The rows are grouped in 2 different ways at once. Each group adds its own fixed numbers to the row, and there is some noise. The rows also spread widely along 4 directions, which tell nothing about the answers.
Some rows, each with its group in each grouping after it:
[-28   7  10  12 -25   3  21   2  11  11 -23 -33 -25  27  21  22  -8  13
  24  13   3  28 -22  -6 -15]	J M
[ -2  23  -5  -1 -21  10   5   8 -24  11  -4  11 -20   4  13 -18  14  -3
   0  35   9  -1  -4 -21 -22]	J E
[-25   2  -1   5 -46  22  11   1   4  -5 -32 -18 -21  22  34  13   4  26
   8  26  -6  11 -29  -9 -27]	F Z
[ -4  34  -7   5 -28 -10   2   3 -14  10  -8 -14 -17  -8  18 -13   8 -16
  21  27  14   7 -23 -19 -34]	W P
[ -7  29  -7  -6 -25  11  -8  22 -16  14 -22  -3 -12  -7  26 -23  16   2
  16  29   6  -7 -27 -12 -29]	W Z
[-47  25 -27  13 -47   0  36  -7   8  15 -32 -20 -33   8  15  11  19  27
  22   8  14   1 -41 -26 -41]	F M
[ -8  29  -1  20 -20 -22  25  -1 -22   2 -10 -32 -23   1  22  13  -6 -10
  22  18  14  20 -18 -20 -22]	Y P
[-43   8 -17  12 -52  15  26 -22   1  -7 -28 -12 -34  10  22  21  -2  20
   5  29   2   9 -33  -6 -29]	Y E
[-17   5   1   0 -36  19  -2  -8  -7 -13 -22  -1 -21  11  24  11 -11  -2
 -11  33 -20  15 -31   2 -18]	Y Q
[-12   3   5  -3 -43  26  -8   5  -9   4 -15  -8 -22   6  35   0  -8  -3
  -5  25 -12  15 -20  -4 -12]	J U
[ -2  18  -6 -10 -26  22 -11  16   0  12 -27  -6 -21  -7  28 -20   7 -10
   2   7 -14  -1 -30 -15 -14]	W U
[-38  27 -14  11 -43  -2  32 -11  -2   7 -28 -12 -25   8  18  19  12  14
  16  24   9   0 -42 -17 -36]	F Q
[-13  34 -26  -6 -48   7   2  -8 -45   6  -8  21 -17 -16   3 -22  24  -6
 -10  57  21 -18 -28 -27 -58]	F Q
[ -7  20   4 -11 -23  14  -5  16  -3  13 -25 -15 -18  -5  29 -14   1 -13
   7  10 -10  -1 -31 -18 -12]	W U
[-21  30   1  16 -16 -14  40   5  -5  21 -23 -30 -29  12  13   8  14   5
  28   9  24  13 -29 -38 -26]	F M
[-14  25 -21   1 -39  10   5  -6 -17   0 -22  15 -20  -8  20  -8   6  -6
  -5  29 -11  -5 -35  -7 -32]	Y Q
[-21  26  -4  -2 -24   3  12   0 -12  11 -15 -14 -32   1  15  -7  12   4
  20  28  14  -3 -21 -20 -21]	W E
[  0  31 -22   6 -33   2  -2  11 -14  13  -9   7 -13 -11  18 -22  17 -10
  10  29   7  -2 -11 -17 -33]	J P
[ -9  33   5   2  -3  -8  11  16  -9  15 -26  -9 -16  -6  16 -10  11  -8
  27  12   7   2 -37 -18 -17]	W Q
[ -9  19  11   1 -29  -1  12  -7 -27   7  -9 -20 -24  19  15   8   3 -11
   5  39  14  23 -18 -23 -27]	F M

New rows. What belongs after each?
[ -6  19   0  -1  -8  -1  11  10 -11  13 -27 -12 -30   6  23   0   0 -17
   7   5  -7  20 -23 -17 -13]	Y M
[-10  30  -5 -14 -24  10 -14  11 -21  12 -13   6  -9 -11  20 -23   9 -18
   6  33   2  -5 -34 -13 -33]	W Q
[-28   7 -17  -7 -53  29  -9  -8   0 -13 -28  11 -19   3  26   7  -7   0
 -12  29 -27   4 -37   7 -25]	Y Q
[ -4  18  -2  -3 -25  15  -4  15 -23   6 -12   3  -9  -1  30 -13   9   1
   9  35   7   5 -10  -8 -23]	J Z
[-14  32 -11   2 -30  -7   7 -10 -40   2 -10   6 -22 -12  13  -4   2 -13
  -2  44   9   5 -31 -19 -37]	Y Q
[ -5  21   6   7 -26   6   7  10 -20  17 -13 -10 -21  -3  26  -5   2  -4
  12  17   8   7 -15 -25 -17]	J U
[  5  38 -11  -4 -16  -7   0   5 -47  12 -10  20 -14 -20   8 -25  14 -25
  -3  35   7  -2 -21 -28 -27]	Y Q
[ -4  20   2  -2 -14  13   9   2 -16   0 -20   3 -28   3  21  -4   1  -7
  -1  17  -6   9 -19 -21 -12]	Y E
[-31  16 -21   0 -42  13  16  -2   4   4 -29  -9 -29   5  23   6   2   8
   4  14  -8  13 -33  -7 -28]	Y M
[-15  28 -23   4 -43   1  12  -1 -32  11 -15   6 -28 -20  17 -14   7  -9
  -5  22   9  -6 -26 -28 -30]	Y U
[ -5  37 -32   4 -30  -9   8   6 -16   7 -21  12 -22 -20  17 -15  14 -10
   4  13  -4  -5 -24 -18 -36]	Y P
[-16  15   9   5 -16   8  20   3   4   8 -23 -25 -24  21  20  13  -2   1
  14  13  -1  25 -27 -19 -16]	F M
[ -8  21  -3  -8 -29  19  15  -2 -19   3 -15   6 -26   5  16  -7  16   1
  -4  40   4  -5 -18 -28 -20]	F E
[ -3  29  12   9  -9   1  27  20  -2  21 -32 -19 -24   0  29  -9  10  -3
  17 -10   1   0 -26 -36  -5]	F U
[ -2  31   4  -3 -13  -3  -4  10 -30  16 -10  -1  -8  -8  16 -18   7 -24
  13  36  13   0 -30 -26 -30]	W Q
[-24  25 -22   7 -38  15   8   4   2   7 -27   5 -14  -1  23  -6   9  12
   7  18  -3 -10 -31  -2 -27]	J Q
[-16  31   3   7 -15  -4  35   0 -14  12 -23  -6 -29   7  11   2  18   5
  17  18  18  -1 -22 -35 -17]	F E
[-12  18  -3  -2 -28  13   7  -2 -24  -2 -16   6 -25   0  15  -7   3  -4
  -4  26  -3   4 -20 -19 -14]	Y E
[ -5  20   3  -4 -20   3  13   0 -29   4 -13   2 -26  -1  15  -6   3 -10
  -2  29   4   6 -14 -26 -14]	Y E
[ -5  39   2  11  -9 -21  23   4 -38  12 -17  -5 -18  -9   9   0   3 -23
  20  30  21   7 -22 -29 -26]	Y Q
[ -8  20  11   4 -16   2  24  -3 -24   3  -8  -8 -28  12  12   4  11  -1
  10  33  14   8 -13 -33 -14]	F E
[-28  21 -25  11 -46   6  20  -5  14  -6 -34 -13 -28   0  27  10  -3   9
   8   2 -17   7 -32  -5 -27]	Y P
[ -2  11  10   3 -24  15  -2  14  -9  11 -22 -10 -18   7  32  -9  -1  -5
   8  11  -5  13 -10 -11  -9]	J U
[-34  37 -37   1 -46  12   7  10   7  22 -36   3 -17 -15  21 -25  24  21
  20  14  11 -25 -43 -14 -42]	W Z
[ -1  19  -2  -6 -32   3 -11   4  -9   0 -10 -11 -17  -2  23 -13   8 -13
   9  33  -2  13 -22  -9 -29]	W P
[-28  12  -2   4 -35  19   8  10  19  12 -38 -27 -23  10  36   5  -5  10
  16   2 -18   4 -40 -12 -11]	W U
